The same things were measured in two ways. Each way mixes the same 5 hidden numbers, adds some noise and spreads widely along 3 directions of its own, which tell nothing about the thing.
(in the rows, 128 means zero)
Some things both ways: the first way, then the second way.
[151  88  87 127 134 119 113 105 103 153 124 130 163]
[ 95 137 127 148 102 143 111 145 136 136 143 142 126 152 115 111]

[114  82 101 152 124 146 145 160 173 120 123 132 133]
[168 169 127 153 141 102 142  96  94 123 138 130 117  62 158 131]

[148 130 125 143 150  97  90 151  83  98 154 117 155]
[ 94 136 126 138 159 151 153 163 131  87 126 113 133 145 124 143]

[130  91  94 137 163 135 128 124 136 136 108 143 139]
[163 127 151 114 108 121 105 124 119 138 105 132 130 129 123 110]

[141 119 133  94 201 133 135 131 143 124 101 110 164]
[145  96 142  71 130 153 157 136 154 162 109  76 102 120 139 144]

[106 121  88 100 206 152 153 100  90 197 105 180 157]
[ 99 126  94  95  82 158 120 171 153 207 115 145  98 119 122 114]

[119 156 159 175  94 113 125 205 130  50 189  35 204]
[186 158 120 182 206 100 146 111  61   4  65 125 136  97 157 177]

[146  96  92 140 140 123 148 158 139 124 111 127 136]
[103 129 142 132 164 128 130 144 130 107 144 123 164 130 123  82]

[178 119  81 171 124  87 183 165 131  73  74  81 139]
[100 145 180 151 185 147 123 172 124  63 151 114 180 174 100  81]

[134 124  91 168 148 118 186 135 138  84  87 106 155]
[152 154 163 132 152 137 116 155 119 103 128 121 147 131 114 119]

[140 117 119  94 184 126 120 141 119 140 125 135 148]
[124 120 118 104 113 151 145 142 143 162 113 104  99 120 145 142]

[108 137 112 135 174 138 142 178 119 157 135 143 146]
[141 152 102 146  97 119 121 118 117 155 125 145  96  93 146 152]

[104 114  98 119 171 156 179 127 128 150 102 151 152]
[146 140 142 117 103 116  91 125 140 150 137 158 136 120 102 105]

[118 104 102 128 143 139 129 138 120 143 144 139 157]
[114 140 119 145 128 123 116 132 122 124 129 148 129 123 127 121]

[145 109  84 185 116 111 186 173 166  68  86  83 138]
[150 145 170 143 201 119 118 142 100  58 130 119 183 129 116  83]

Other things, the second way, with their names:
(78): [205 113 150  92 139  82 109  85 101 113  93 121 135  93 136 120]
(149): [115 134 105 126 102 157 134 164 139 137 113 127 110 142 118 156]
(209): [141 167 145 141 104 139 100 144 101 150 134 135 115 113 139  98]
(196): [133 124 120  98 110 140 115 149 140 171 111 134 120 113 124 118]
(105): [146 134  81 122 112 125 126 128 131 147  92 145  93  91 134 168]
(332): [123 141 134 123 140 150 146 143 133 149 146 114 128 110 137 117]
(15): [135  92 146  82 137 129 132 121 145 129 113  97 123 148 120 126]
(275): [133 111 146 117 171 126 161 106 117 127 140  87 122 106 163 110]
(256): [ 70 120 142 142 132 131 110 156 155  95 158 149 167 201  77 104]
(293): [131 149 137 144 165 169 153 177 120  81 120  99 131 136 131 161]
(492): [123 136 120 145 119 118 128 114 137 132 151 133 124 116 125 128]
(272): [ 94 127 127 140 124 139 171 114 147 166 175  89  92 123 161 145]
(20): [177 137 127 109 135 103 116 121 102 126  88 131 123  84 144 125]
(163): [107  95 124  97 169 139 185 110 146 131 132  68 107 123 159 141]
(346): [130 121  97 131 140 129 147 125 127 104  94 127 109 122 136 168]
(374): [214 115 195  91 134  63 104  44 129 132 159 115 158  92 128  92]
(331): [114 118 114 125 109 101 106 109 136 142 130 161 132 136 115 106]
(315): [156 108 171 108 176  93 110 102 118  86 126 120 166 129 118  89]
(349): [123 131 119 105 149 157 149 165 129 149 111 107 114 110 152 114]
(265): [118 111 123 117 123 106 112 111 136 126 126 142 131 135 116 104]
(507): [108 150 122 138 129 148 128 159 130 124 131 136 125 139 116 126]
(350): [179 152 121 117 107 130 136 119 116 161  99 121  86  71 145 166]
(270): [147 138 104 111 123 139 122 153 124 147  89 142 107 104 131 136]
(326): [159 122 111  93 124 118 130 116 136 144  96 129 106  99 131 153]
(478): [144 176 114 213 102  80  99  86 105  92 158 185 130 114 111 150]
(151): [ 32 121  86 151  87 167 153 151 169 178 175 134  92 162 134 143]
(433): [154 171 123 177  48  92  79  91 108 145 134 187 105 113 122 134]
(496): [112 145 166 155 117 102  99 106 118 125 180 149 152 146 115  66]
(77): [169 149 108 135  81  97 105  94  94 155  92 156  90  91 153 140]
(172): [193 108 154  78 123  93 127  71 127 186 135  99 116  65 153  97]
(245): [ 93 131 136 137 126 133 111 147 143 120 152 137 152 151 101 105]
(216): [142 112 157 110 106 118 105 107 132 146 130 124 125 148 119 100]
(188): [173  89 171  57 164 146 143 132 152 129 102  69 136 126 124 120]
(365): [129 169 119 143  85 137  98 153 110 157 122 167 110 111 131 109]
(97): [154 132 144 125 210 129 155 144  90  58  94  93 150 107 151 112]
(482): [144 137 130 116 101 120  87 140 132 124 113 166 144 138  91 124]
(50): [132 166 136 132  64 166  98 181 131 154 114 150 111 153 104 135]
(371): [141 137 136 126 122 115 122 121 121 153 140 139 125 105 137  97]
(214): [188 145 123 132 121  88 121  80 109 143 123 133 110  68 149 147]
(125): [145 120  91 109 122 110 122 116 135 122  89 148 119 109 121 156]
(446): [ 32  93 141 122 172 154 157 158 173 115 186 108 169 191 105  88]

Some of these things the first way, each followed by its name:
[138 128 124 137 208 121 160 142 168  88  74  96 163]	(188)
[118  66 116 102 181 171 175 167 225 148  77 154 111]	(172)
[139 108 136 114 180 129  95 125 128 115 129 129 157]	(15)
[100 101 101 186 166 131  92 163 167 134 136 151 137]	(214)
[143 108  92 139 158 126 165 149 145 126  93 119 137]	(332)
[130  92  91 135 132 134 152 112 123 142 109 111 164]	(245)
[126 104  98 144 138 134 135 134 134 143 128 108 173]	(492)
[120  78  68 157 147 145 151 119 164 153  92 140 142]	(371)
[130 153 107 130 180 110 116 129  78 136 131 113 187]	(149)
[ 99 129 136 111 176 157 165 150 137 132 122 122 167]	(350)
[153 123 124 173 140 105 125 192 152  57 132 101 136]	(97)
[150 168  92 205 144  82 130 146 102  63 104  61 182]	(293)
[187  78 116 105 147 111  97 157 146 142 128 115 132]	(272)
[121  82  74 123 136 151 164 114 122 170 104 159 149]	(365)
[124  88 100 121 135 144 133 162 121 175 147 155 138]	(433)
[115 103  80 194  92 131 123 149 121 139 161  94 182]	(478)
[ 95 119  87 122 187 150 159 107 120 167  94 154 156]	(196)
[163  52  71 117 104 141 179 154 177 151  95 119 124]	(496)
[169 111 100 111 176  98  63 143  64 195 155 153 139]	(151)
[105  71 129  95 134 169 125 131 144 167 152 144 161]	(77)
